The same things were measured in two ways. Each way mixes the same 9 hidden numbers, adds some noise and spreads widely along 7 directions of its own, which tell nothing about the thing.
Some things both ways: the first way, then the second way.
|   47 |   73 | -201 |   84 | -191 |  -34 |  234 |  174 | -146 | -282 |  170 |  111 | -132 |  211 |  -91 |  -57 | -213 |  144 |  -12 |  -35 |  -99 | -155 | -165 |  138 | -232 |
|  -53 |  118 |  -82 |   58 |  128 |  -88 |   71 | -141 |   92 | -126 |  -96 |   65 |  247 |   -4 |   -4 |  -57 |  176 |  -42 |  252 |   50 |  184 |   93 |

|   95 |  199 |  -69 | -137 |  -96 | -209 |   82 |    0 |  127 |  -85 |   86 |  212 | -188 |   93 |  -62 | -185 |   89 |  -98 |  -78 |  -41 |   -6 |  155 |  -41 |   86 |    4 |
| -397 |  221 |  -76 |  144 |  124 | -143 |  204 |   61 |  124 | -260 | -245 |  -54 |  177 | -128 |  -34 |  -24 |  377 |  166 | -284 |   -2 |  143 | -166 |

| -248 |  -54 | -116 | -100 |  155 |   94 |  -51 | -111 | -253 |  246 | -146 |  315 |  201 | -200 |  254 |   18 | -147 | -153 |  192 | -257 |   60 |   13 |   85 |  -19 |  116 |
|  152 |  122 |  -82 | -250 |  103 |  120 | -374 | -424 |   -5 |  125 |  223 |   85 | -222 | -166 |  -59 | -365 | -239 |   -8 | -400 |  131 |  -26 | -184 |

|   38 | -117 | -173 |    0 |   53 |  196 |  -36 | -130 | -261 |  390 | -219 |   -1 |  115 | -145 |  100 |  114 |   19 |   75 |  -75 |  -90 |   55 |  -81 |  157 | -244 |  -69 |
|  -60 |   76 |  -60 |  111 |   94 |   -4 | -109 |   59 |   24 | -110 | -206 | -125 |  -22 |   67 |  -67 |  -80 |   99 |  188 |   27 |  149 | -159 |  -57 |

| -145 | -131 |  -47 | -144 |   47 |  154 |  -33 | -231 | -101 |   80 | -462 |  126 |   -2 |  -16 |  -98 |  232 |  132 |  105 |   72 | -125 |  212 |  -53 |  205 |  -56 |  203 |
| -267 |  -61 |  -41 | -148 |  206 |   37 |   68 |   13 |  394 |   47 |  -79 |  166 |  236 |  127 |  -76 |  -50 |   27 |  -46 |  -77 |  233 |  144 |  -25 |

|  -29 |  312 |   58 |   14 | -132 |   55 |  -16 |  156 |  114 | -292 |  280 |  224 | -386 |  138 | -201 |  -84 |   10 |   -7 |  -41 | -162 |   40 |  154 |   70 |  110 | -170 |
|   -2 |  -84 | -256 |   84 |  -96 |  -73 |   52 | -281 |   81 | -155 |  157 |    5 |    4 |  -48 |   43 |   57 |  -47 |  -82 |  -79 | -191 |  -21 |  -22 |

|   81 | -130 |  153 | -355 |  176 |  140 | -572 |  -25 | -170 |  -32 | -382 |  346 |   81 |  154 | -102 |  140 |  125 |   78 | -128 | -136 |  358 | -170 |  484 |  137 |  240 |
|   56 |  -65 |  -74 |  -26 |  -66 |   60 |  -40 |  163 |  149 |   13 |  108 |  -23 |  -41 |  138 |  -70 |  -46 | -256 | -106 |   68 |  156 |  -11 |  257 |

|  280 |  221 |  136 | -207 |  149 |   28 | -103 |  162 |  -26 | -466 |  116 |  623 |   61 |   52 |  -98 | -293 | -206 |  262 | -145 | -161 |  310 | -110 |  -77 |   99 | -134 |
| -398 |  149 |  -46 | -139 |   50 |  324 | -204 | -348 |  -68 | -246 |  252 | -193 |  -86 |  158 | -149 |   27 |  105 |  212 |   27 |  -77 | -237 | -111 |

|   63 |   87 |  -29 |  178 | -215 |   21 |  291 | -151 |  372 |   23 |  170 | -307 | -337 |  -85 | -315 |   57 |  139 |  124 |  -30 |   60 | -258 |   25 | -205 |  -81 | -263 |
|   95 |    5 | -300 | -137 | -147 | -119 |  -12 | -113 |   99 |   11 |  -57 |   40 |  108 |  188 |  -11 |  120 | -117 | -151 |  241 | -158 |   28 |  112 |

|  -24 | -126 | -246 | -422 |    7 |  129 |   86 | -205 | -275 |  159 | -238 |  345 | -198 |   93 |   38 |  127 |   16 | -214 |  -17 | -152 |  134 |  -77 |  144 |   18 |  146 |
|  141 |  -23 |  -36 |  243 | -110 |  -33 |  185 |  124 |  193 | -217 | -254 | -248 | -118 |  151 |   71 |  144 |  -91 |  208 |   23 |  -92 | -153 |  136 |

| -165 |  162 |  240 |  102 |  104 |   46 |   95 | -201 |  239 |  214 | -141 |   -8 |  -27 | -297 |   -4 |  -37 |  185 |   21 |  -50 |   -7 |   97 |  539 |   19 | -282 |  126 |
| -333 |  -31 | -153 |  -46 |  -16 |   24 |   86 |   19 |  158 |  -72 |  118 |   51 |   -7 |  172 |  -83 |   60 |  -54 |  -15 | -328 |   68 |  -83 | -233 |

|  220 |  131 |  149 |  128 |  153 |   83 | -180 |  212 |   13 | -251 |  290 |   75 |  295 |  -26 |   79 | -358 | -292 |  109 | -190 |  242 |  -39 |  217 | -140 |  -74 |  -97 |
|   15 | -224 |   48 |  158 |  -48 |  129 | -131 |  104 |   87 |  -48 |  165 |    6 |  -81 |   48 |  237 | -107 | -395 | -154 | -203 |  166 | -190 | -212 |

|  134 | -133 | -247 |  -85 |  -69 |  176 |  -66 |   17 |   45 |  120 |   -7 |  -94 |  247 |  -58 |  -63 |  164 | -220 |    4 |  -64 |  273 |  -22 |  272 |   62 | -335 |  -38 |
| -104 |   12 |   56 |   45 |   87 |  -54 |   44 |   69 |  250 |  -34 | -159 |   59 |  128 |   44 |  154 | -104 |  -98 |  -83 | -279 |  100 |   96 | -286 |

|  100 |  122 | -416 |  163 | -233 |  -55 |  158 |  263 |   94 | -163 |  341 |  -27 | -148 |  165 |  -78 |    9 | -225 | -103 |  -42 |  186 | -111 |  141 | -155 | -103 | -400 |
|    4 | -393 |  -52 |  128 |   -9 |  -52 | -118 | -305 |  193 |    2 | -275 |  -15 |  -36 |   31 |  180 |  -24 |  -34 |  142 | -348 |  -42 | -263 |  -64 |

|  125 |  124 | -519 |  -25 | -208 |  101 |  429 |   90 |  -20 | -174 |  -24 |  235 | -194 |  196 | -149 |  -13 | -185 |   19 | -102 |  111 |  -82 |  308 | -206 | -452 | -313 |
|   43 |  249 | -145 |  -62 |  -60 |  -82 |  128 | -187 | -297 |  158 |  136 | -238 | -106 |   71 |  106 |   27 |   91 |  189 |   35 | -198 | -242 | -134 |

| -110 |  131 |  446 |   63 |  133 |  130 | -142 |   -6 | -169 |  -22 |   27 |   64 |  214 | -155 |  113 | -265 |    0 |  255 |   46 | -222 |  -30 |  112 |  101 |   47 |  334 |
|  -52 |   71 |  136 | -220 |  134 |  145 | -125 | -205 | -168 |   41 |  241 |  237 |  197 | -135 |  211 | -194 | -121 | -174 |  112 |   84 |  158 | -146 |

|   17 | -209 | -160 |  -55 |  -20 |  -56 | -199 |  -33 |  220 |   25 | -313 | -284 |  155 |   23 | -152 |  437 |  103 |  -37 |   57 |  149 |  112 | -127 |  249 | -231 |    6 |
|   20 |   66 | -160 |   30 | -202 |  -92 |   48 |  152 |    3 |  181 |   42 | -112 |   60 |  223 | -195 |  119 | -104 | -159 |  102 |   80 |  -32 |  272 |

| -102 |   47 |  -38 |   89 |  112 |  -82 |  197 |    9 |  -39 | -191 |   59 |  124 |  249 |  -29 |  209 | -349 | -215 |  -36 |  147 |   97 | -179 |  172 | -326 |   -1 |  195 |
|  -51 | -390 | -264 |   38 | -182 | -207 |  -87 | -252 |  -23 |   77 | -120 |  133 |  211 |  110 |   72 |  120 |   42 | -179 |   51 | -116 |  -86 |  240 |

|  -90 | -342 | -291 |   69 |  -27 |  -26 | -203 |  -36 |  -72 |  397 |  -87 | -533 |  359 | -117 |  214 |  413 | -116 | -307 |   80 |  272 |  -76 |  -73 |  233 | -120 |   10 |
| -180 |  102 |   -6 |   37 |  -73 |  -25 | -176 | -182 | -169 |  -26 | -233 |   51 |    3 |  400 | -169 | -101 |   20 |  102 |   15 |   92 | -176 |  216 |

|  -79 |   83 |  321 |  241 | -125 | -374 |  256 |  116 |  244 |   53 |  292 | -364 |  -41 | -174 |   15 |   46 |  130 |  125 |  103 |  -78 | -102 |  -21 | -134 |   98 |   91 |
|  -22 |  142 |   75 |  -19 |   73 |  116 |   17 | -187 |  -25 | -182 |  126 |  -64 |  149 |  -71 |  -42 |   53 |  -51 |  -15 |   33 |  -28 |  147 |  -75 |

|  199 |    7 |  -67 |  -88 |   15 |   56 |    3 |  316 |   37 | -372 |  270 |  300 | -107 |  220 |  -87 |  -31 | -292 |   -1 | -181 |  309 |  273 |  193 | -142 |   45 | -106 |
| -136 |   52 |   54 |  -20 |   48 |   41 |  234 | -241 |  -12 | -144 |  -77 |  197 |  -14 |  197 |   83 |   -8 |   -8 |   72 |  -89 |  -40 |  -98 | -100 |

|  168 | -332 | -360 | -235 |  -91 | -126 |   39 |  174 | -181 |   79 |  -63 |  131 |  262 |  138 |   71 |  199 | -274 |  -17 |   50 |  119 |  -29 | -197 |  -38 |  -46 |   65 |
|  153 | -132 | -310 |  -66 |  -15 | -170 | -113 |  -42 |  148 |  -85 |    2 |  115 |  132 |    6 | -185 |   50 | -157 | -149 |   27 |   30 |  229 |  205 |

|  191 |   77 | -189 |   80 | -107 | -275 |  220 |  192 |  172 | -371 |  276 |   -7 | -124 |  163 |  -94 |  -92 |  -62 |   43 |   73 |   12 | -105 | -379 | -305 |  129 | -222 |
|  134 |  -40 |   56 |   -7 |   28 |   29 |  -81 | -221 |   21 |   82 |  -82 | -119 |   24 | -171 |   45 |  -48 |   32 |   96 |  -43 |   -3 |  -59 |   -4 |

|   36 | -119 |  253 |  110 |   85 | -152 | -281 |  208 |  199 |  -90 |   89 |  -59 |  183 |   -6 |  -40 |   48 |  -23 |  137 |   39 |   98 |   29 |  -95 |    9 |  146 |   96 |
|  296 | -326 | -279 |   22 | -262 | -101 | -128 | -340 |   26 |  122 |  -89 |   11 |   13 |   -1 | -109 |  105 | -106 | -120 |  163 | -111 | -120 |  421 |

|  272 | -303 | -261 | -117 |  124 |  183 | -259 |  148 | -285 | -102 |  -97 |   82 |  168 |  265 |   41 |   57 | -164 |   48 | -136 |  297 |  196 | -316 |   58 |   39 |   43 |
| -182 | -239 | -493 |  155 |  149 | -226 |   28 |    5 |  305 | -160 |   70 |   12 |   78 |    8 |  -90 |   66 |  153 |   63 | -198 |  107 |  -25 | -183 |

| -109 |  126 |  280 |  125 | -105 |  154 |   48 |  -31 |   67 |   80 |   59 | -240 | -194 |  -87 | -154 |   90 |  201 |  176 |  -14 | -165 | -107 |  143 |  157 | -172 |   60 |
|  -89 |   91 |  318 | -111 |   16 |  330 |  122 | -161 | -142 | -166 |  265 |   17 |   78 |   75 |  225 |   36 | -218 |  -62 |  238 |  -69 |   25 |  -21 |

| -327 |   13 |    0 |   56 |  -81 |  -55 |  -56 |  -30 | -223 |  193 |   -5 |  -55 |   42 |  -85 |  152 |  162 |  -54 | -152 |  156 | -287 |  -61 |  -48 |  234 |  185 |   11 |
|  196 |  -97 |  -41 |    3 |  151 |  144 | -267 | -187 |  305 |   31 |  152 | -136 | -157 | -203 |   17 | -247 | -330 |   30 | -440 |  141 |  -12 | -115 |

|  240 | -117 | -116 | -191 |  134 |  367 | -148 |   99 | -106 | -106 |  154 |  294 |   62 |   30 |  -39 |  -69 | -309 |   46 |  -81 |  121 |   26 |  -71 |  -83 | -117 | -104 |
|  176 |  -12 |   10 |  174 |   51 |  138 |  102 | -312 |  303 | -195 |  -37 | -234 | -256 | -403 |  239 |  -79 |  -16 |  207 | -340 | -165 | -187 | -446 |

| -196 | -238 | -257 |  214 |   66 |  -22 |  143 |  -27 | -330 |  269 | -139 |  -77 |  206 |   -8 |  325 |  -46 | -100 |  -51 |  173 |   53 | -195 | -120 | -165 |   24 |  142 |
|    2 | -132 | -311 |  305 |  156 |  -86 |  -84 | -119 |  285 | -202 |  302 | -101 |  129 |  -84 |   -6 |  -85 |  -63 |  -76 | -168 |  128 |  103 | -152 |

Other things, the second way, with their names:
q515: | -102 |  113 |   96 |    6 |    0 |    3 |  -41 |   36 |  -69 |   66 | -217 |  -95 |   98 |  193 |   45 |  -35 |   73 |   69 |  210 |   87 | -119 |   36 |
q500: |  -81 | -440 |  -91 |  286 |  -10 |  -54 |  109 |  134 |  388 |   67 |   19 | -119 |  127 | -150 |  116 |   84 |  -64 | -110 | -393 |  133 | -127 |  -77 |
q765: |  -38 |  133 |  247 |    4 |  164 |  327 |  247 | -277 |    4 | -144 |  323 |  -47 |   32 |  -44 |  110 |  -45 |  -74 |   92 |  115 |    5 |   15 |  -76 |
q564: |  -87 |  -49 |   -8 |  206 |  223 |  104 |  162 |   23 |  328 | -389 |  132 | -126 |  113 | -411 |   36 |   52 |   12 |   24 | -287 |   68 |  180 | -439 |
q572: |  153 |   64 |  -95 |  152 |   83 | -193 |   -1 |  -47 | -121 |  -67 | -211 | -104 |   87 |   -6 |  -97 |   35 |   82 |  118 |   -9 |   61 |    9 |  -65 |
q880: | -342 |  141 |  129 | -207 |   70 |  219 |  -15 | -146 | -171 |  -48 |  129 | -139 |  -14 |   -2 |   72 |   15 |  134 |  207 | -118 |  -34 | -135 | -162 |
q935: |   16 | -135 |  -22 |   -2 | -124 |  -22 |   -4 |   31 | -201 |  -11 |   60 |   83 |  105 |   -3 |   32 |   65 |  -76 | -126 |  104 |   22 |    6 |  174 |
q684: |  207 |  256 |   81 |   66 |   97 |   84 |  194 |  -52 |   41 | -297 |   69 |   97 |  -82 | -115 |   95 |  -99 | -177 |  -19 |   76 |   24 |  161 | -179 |
q282: | -294 |  -20 |  -67 |  543 |   75 |  -40 |  333 |  351 |  447 | -281 |  222 |  -79 |  166 | -144 |   33 |  -97 |  -53 | -222 | -387 |  256 |  175 | -216 |
q620: | -134 |  229 |  193 |  232 |   50 |  157 |   14 | -181 | -188 | -366 |  107 | -203 |   63 | -119 |  280 |  -92 |   49 |  104 |   60 | -147 |   -2 | -220 |
q289: |  169 |   38 | -278 |   99 |  -35 | -123 |  -38 |  -14 |  252 |   28 |  141 |  -93 |    4 |  -43 |  -80 | -112 | -180 | -116 | -125 |   65 |  122 |  160 |
q853: |  437 | -284 | -412 |  378 | -253 | -244 |    6 |  119 |   19 | -125 |  135 | -106 |  -71 |   -3 | -160 |  170 | -310 | -194 |   43 |   -3 |  -16 |  331 |
q396: |  -52 |  512 |  197 | -266 |  137 |  255 |    5 |  -74 | -117 | -125 |   41 | -118 | -183 |   45 |   38 | -147 |  -73 |  236 |   87 |   17 |  -28 | -235 |
q962: | -285 | -334 | -179 |  238 | -209 | -131 |  211 |  -81 |  189 | -265 | -202 |   43 |  207 |  -93 | -128 |  284 |  259 |  -70 | -117 | -149 |  -22 |  201 |
q556: |  -86 |  -72 | -257 |  -14 | -175 | -220 | -235 |    2 | -126 |   27 | -226 |   50 |  125 |  227 | -192 |   20 |   71 |  -54 |  157 |   30 |  -51 |  340 |
q318: |  -56 | -273 | -187 |  290 |  -88 |  140 |  -33 | -140 |  277 | -361 |   97 | -201 | -122 |  -48 | -130 |  155 |  -35 |   83 |  -52 |  -58 | -184 |  110 |
q414: | -163 | -191 |  -87 | -254 |  -87 |   -1 | -202 | -473 |  -72 |  -45 | -175 |  446 |  112 |  283 | -112 |  -83 |  -67 |  -92 |   -3 |   -2 |    3 |  324 |
q895: |   51 |   -3 | -369 |  -85 | -139 | -247 | -174 | -382 |   16 |   75 | -229 |   92 |  109 |   22 | -231 |   -4 |  172 |  -60 |  157 | -125 |   31 |  334 |
q393: | -207 |  201 | -234 | -250 |  171 | -119 | -181 | -496 | -297 |  -10 |  160 |   -5 |  117 |  -77 |   45 | -137 |  241 |  199 | -141 | -159 |   53 | -269 |
q870: | -522 | -239 | -109 |   38 |  -25 |   75 |  276 |    0 |  211 | -375 |  142 | -130 |  181 |  -78 | -133 |  388 |  205 |   68 | -297 | -161 |   57 | -139 |
q250: |   32 |  430 |   48 |  222 |   14 |  190 |   83 | -175 |   33 | -156 |  184 | -413 |  -58 |   29 |  -92 |  -85 |   37 |  130 |  304 |  -13 |  -51 |  136 |
q969: |  163 | -131 | -385 |   89 |  -24 | -206 |  153 | -104 |  130 |   11 |  221 | -147 |  160 | -194 |   75 |  201 |   69 |  -94 |  152 | -157 |   75 | -100 |
q816: | -140 |  120 |  189 |   87 |  104 |  222 |  351 |  107 |  175 | -109 |  224 |   -5 |  -67 |  -37 |  152 |  -36 | -133 |    6 | -192 |  130 |  -58 | -318 |
q200: | -220 |  -91 |   77 |  146 |   76 |  180 |  -13 |   26 |   76 | -294 |  -35 |  -91 |  -48 |  417 |   68 |    1 | -122 |  209 |   68 |   75 | -228 |   32 |
q669: |  349 | -485 | -168 |  133 | -189 |  -94 | -254 |  -91 |   76 |  102 |  -73 |   59 |  -63 |   90 |    1 |   -5 | -342 | -117 |  -84 |   74 | -171 |  333 |
q111: | -160 |  131 | -129 | -194 | -121 |   51 |  124 | -148 | -138 |  -61 |  347 |  212 |  -11 |   82 |  -50 |  -45 |  -93 | -171 |   22 |  -34 |   53 |   44 |
q557: | -375 |  164 |  407 |  121 |  112 |  488 |  294 |   -1 |  209 | -492 |   76 | -138 |   16 |  203 |  104 |   29 | -109 |  159 |   94 |   27 |  -14 |  -53 |
q915: | -166 |  364 |  310 |   73 |   81 |  139 |  329 |   80 |  -40 |  -93 |  243 |  -60 |    3 | -205 |  259 | -162 | -100 |  -43 | -441 |   16 |  106 | -461 |
q417: | -272 |  521 |  464 |   14 |  158 |  284 |  394 |  -65 |   69 | -161 |  -91 |  -53 |  -22 |   -6 |   59 | -155 |   53 |  173 | -216 |   80 |   46 | -261 |
q712: |  192 | -288 |   43 |  -63 |  153 |   86 | -100 | -158 |  122 |  113 |  -14 |   31 | -132 |  -23 |  255 | -128 | -271 |   82 | -262 |  131 | -228 | -245 |
q243: |   40 |  463 |  355 | -275 |  184 |  290 |  160 | -236 |  -60 |   67 |  204 |  138 |    7 |  -94 |  160 | -282 | -190 |  -48 |  -45 |   66 |  222 | -197 |
q172: |    3 |  377 |  -63 |   56 |  205 |  -25 |   34 |  -30 |  127 |  -66 |  223 | -108 |   99 |  -84 |   27 | -239 |  -20 |  -13 |  -49 |  109 |  217 | -176 |
q65: |  134 |  194 |  190 | -200 |   84 |  -24 | -107 |  -31 | -144 |  246 | -316 |  183 | -180 |  -97 |   53 | -315 |  -73 |  107 | -334 |  219 | -144 | -190 |
q84: |  329 |  338 |   36 |  185 |  -73 |   44 |   52 |  -27 |  -56 |   42 |   99 | -315 | -206 | -195 |  -21 | -119 | -103 |   18 |  103 |   29 |  -88 |  -20 |
q857: | -186 |  185 | -125 |  109 |  133 | -204 |   89 | -404 | -124 | -157 | -143 |   55 |  143 | -111 |   64 | -117 |  354 |  159 | -168 | -117 |   67 | -191 |
q351: | -273 |  159 | -234 | -129 |   67 |  -61 |  -59 | -301 | -169 |    7 |  129 |  -79 |  141 |  199 | -171 |   47 |  242 |  111 |  117 |  -39 |  -44 |   12 |

Some of these things the first way, each followed by its name:
|   -4 | -144 | -354 |  106 |  -11 |  235 |  230 |  -78 | -186 |  238 |  -77 | -125 |  -12 |  -31 |   85 |   79 |  -55 |  -11 |   43 |   91 | -108 |  -46 | -118 | -319 |  -87 |	q712
|    5 |  308 |   41 | -123 |  -68 | -137 |   75 |  189 |  106 | -604 |  420 |   68 | -110 |  186 |    0 | -186 | -221 | -283 |   17 |   53 |  -21 |  132 |  -71 |  165 |  -24 |	q915
|   51 |   14 |  -81 | -196 |  -49 |  222 |  278 | -237 | -198 |  278 | -117 |  216 |  -85 | -172 |  -31 |   11 |  -67 |   98 | -117 | -191 |  -56 |  129 |  -15 | -258 |  -92 |	q396
| -177 |  246 |  -89 |   -9 |    4 | -140 |  225 | -106 |  141 |  -32 |   77 |  350 | -433 |  -19 |    0 | -176 |  208 | -174 |  174 | -285 |   48 |   -8 | -168 |  190 |    3 |	q414
| -265 |  170 |   90 | -212 |  -24 |   16 |  162 | -120 |  -51 | -179 |    4 |  210 | -263 |  -13 |    0 |  108 |  -26 | -235 |   70 | -221 |  213 |  134 |  120 |  156 |   83 |	q417
| -169 |   65 |  -61 |  231 | -167 | -163 |  372 |  -33 |  -51 |  152 |  -19 |   41 |  -42 |  -41 |   40 | -119 |  -86 |  101 |  -11 |  -43 | -275 |  278 | -226 |   20 |  -86 |	q172
|  286 |  118 |  -63 |  136 | -101 |   28 |  -23 |  152 |  164 |  232 |  -64 |  237 | -252 |   36 | -273 |   -2 |  178 |  322 | -391 |  108 |  207 |  407 |   46 | -303 | -281 |	q200
| -436 |  191 |  145 |  242 |  101 |  -18 |  -99 | -209 |   23 |   81 | -164 | -122 | -234 |  -32 |  108 |  -71 |  344 | -251 |  139 | -196 |  -16 |  116 |  179 |  152 |  148 |	q282
| -126 |  137 |   -1 |   41 |    5 | -109 |  280 |  -85 |  -25 |  -46 | -119 |  175 |  -92 |  -47 |   32 |  -90 |   94 |   94 |   74 | -176 |  104 |   54 | -111 |   17 |   85 |	q351
| -219 | -232 | -172 |  107 |   60 |  -54 |  306 | -196 | -219 |  300 | -390 |  156 |  152 |  -85 |  176 |  -14 |  -94 |   79 |  111 |  -97 | -242 |  -38 | -246 |  -58 |   41 |	q250
|   25 |  281 |  222 |   50 |  -33 | -125 |   92 |  108 |  -84 | -540 |  335 |    2 |   50 |   43 |   19 | -231 | -243 |   86 |  -59 |  -66 |   80 | -143 |  -86 |  361 | -118 |	q515
| -148 |  -44 | -324 |   63 | -235 |  -34 |  487 |  -56 |   18 |  -64 |   85 | -152 | -197 |   50 |  -59 |  167 | -150 | -124 |  174 |  -13 | -313 |  -62 | -237 |  -96 | -179 |	q243
| -208 |  186 |  -25 |  211 | -127 | -302 |  253 | -127 |  221 |   77 |  -53 |  111 | -386 |   13 |  -99 | -113 |  258 |  -44 |   60 | -195 | -181 |   88 | -165 |  220 | -130 |	q289
|   36 | -283 |   82 |  203 |   95 |  -40 | -216 |   49 |   15 |  224 |   55 | -397 |  118 |  -32 |   85 |  130 |   52 |  -23 |   -1 |  145 | -184 | -332 |   16 |   80 |  -26 |	q318
|  -74 |  -39 |   13 |    7 |   -6 |  -40 |  -10 |   86 | -195 |  -19 |   85 | -245 |  248 |   15 |  207 |   12 | -131 | -109 |   93 |   -5 | -180 |  -53 |   84 |  -85 |  162 |	q935
|  -29 |  170 |  147 |  -85 |   89 |  -23 | -149 |  -46 |  298 |   71 | -134 |  222 | -205 |  -48 | -138 |  -39 |  381 |    7 |   50 | -204 |  138 |  177 |  161 | -185 |  191 |	q962
| -169 | -101 | -240 |  123 | -108 |  -78 |  231 |   -9 |  -75 |   28 |   74 |  -90 |  223 |  -78 |  118 |   43 | -345 |  -86 |  179 |   33 | -324 |  -13 | -215 |    5 | -138 |	q895
|  -38 |  160 |  -85 | -143 |  -54 |  107 |  222 |  -56 | -198 |  -49 |  -94 |  199 |   97 |  -41 |   44 |  -90 | -159 |   35 |  -22 | -179 |  -96 |  233 |   26 | -314 |   -7 |	q880
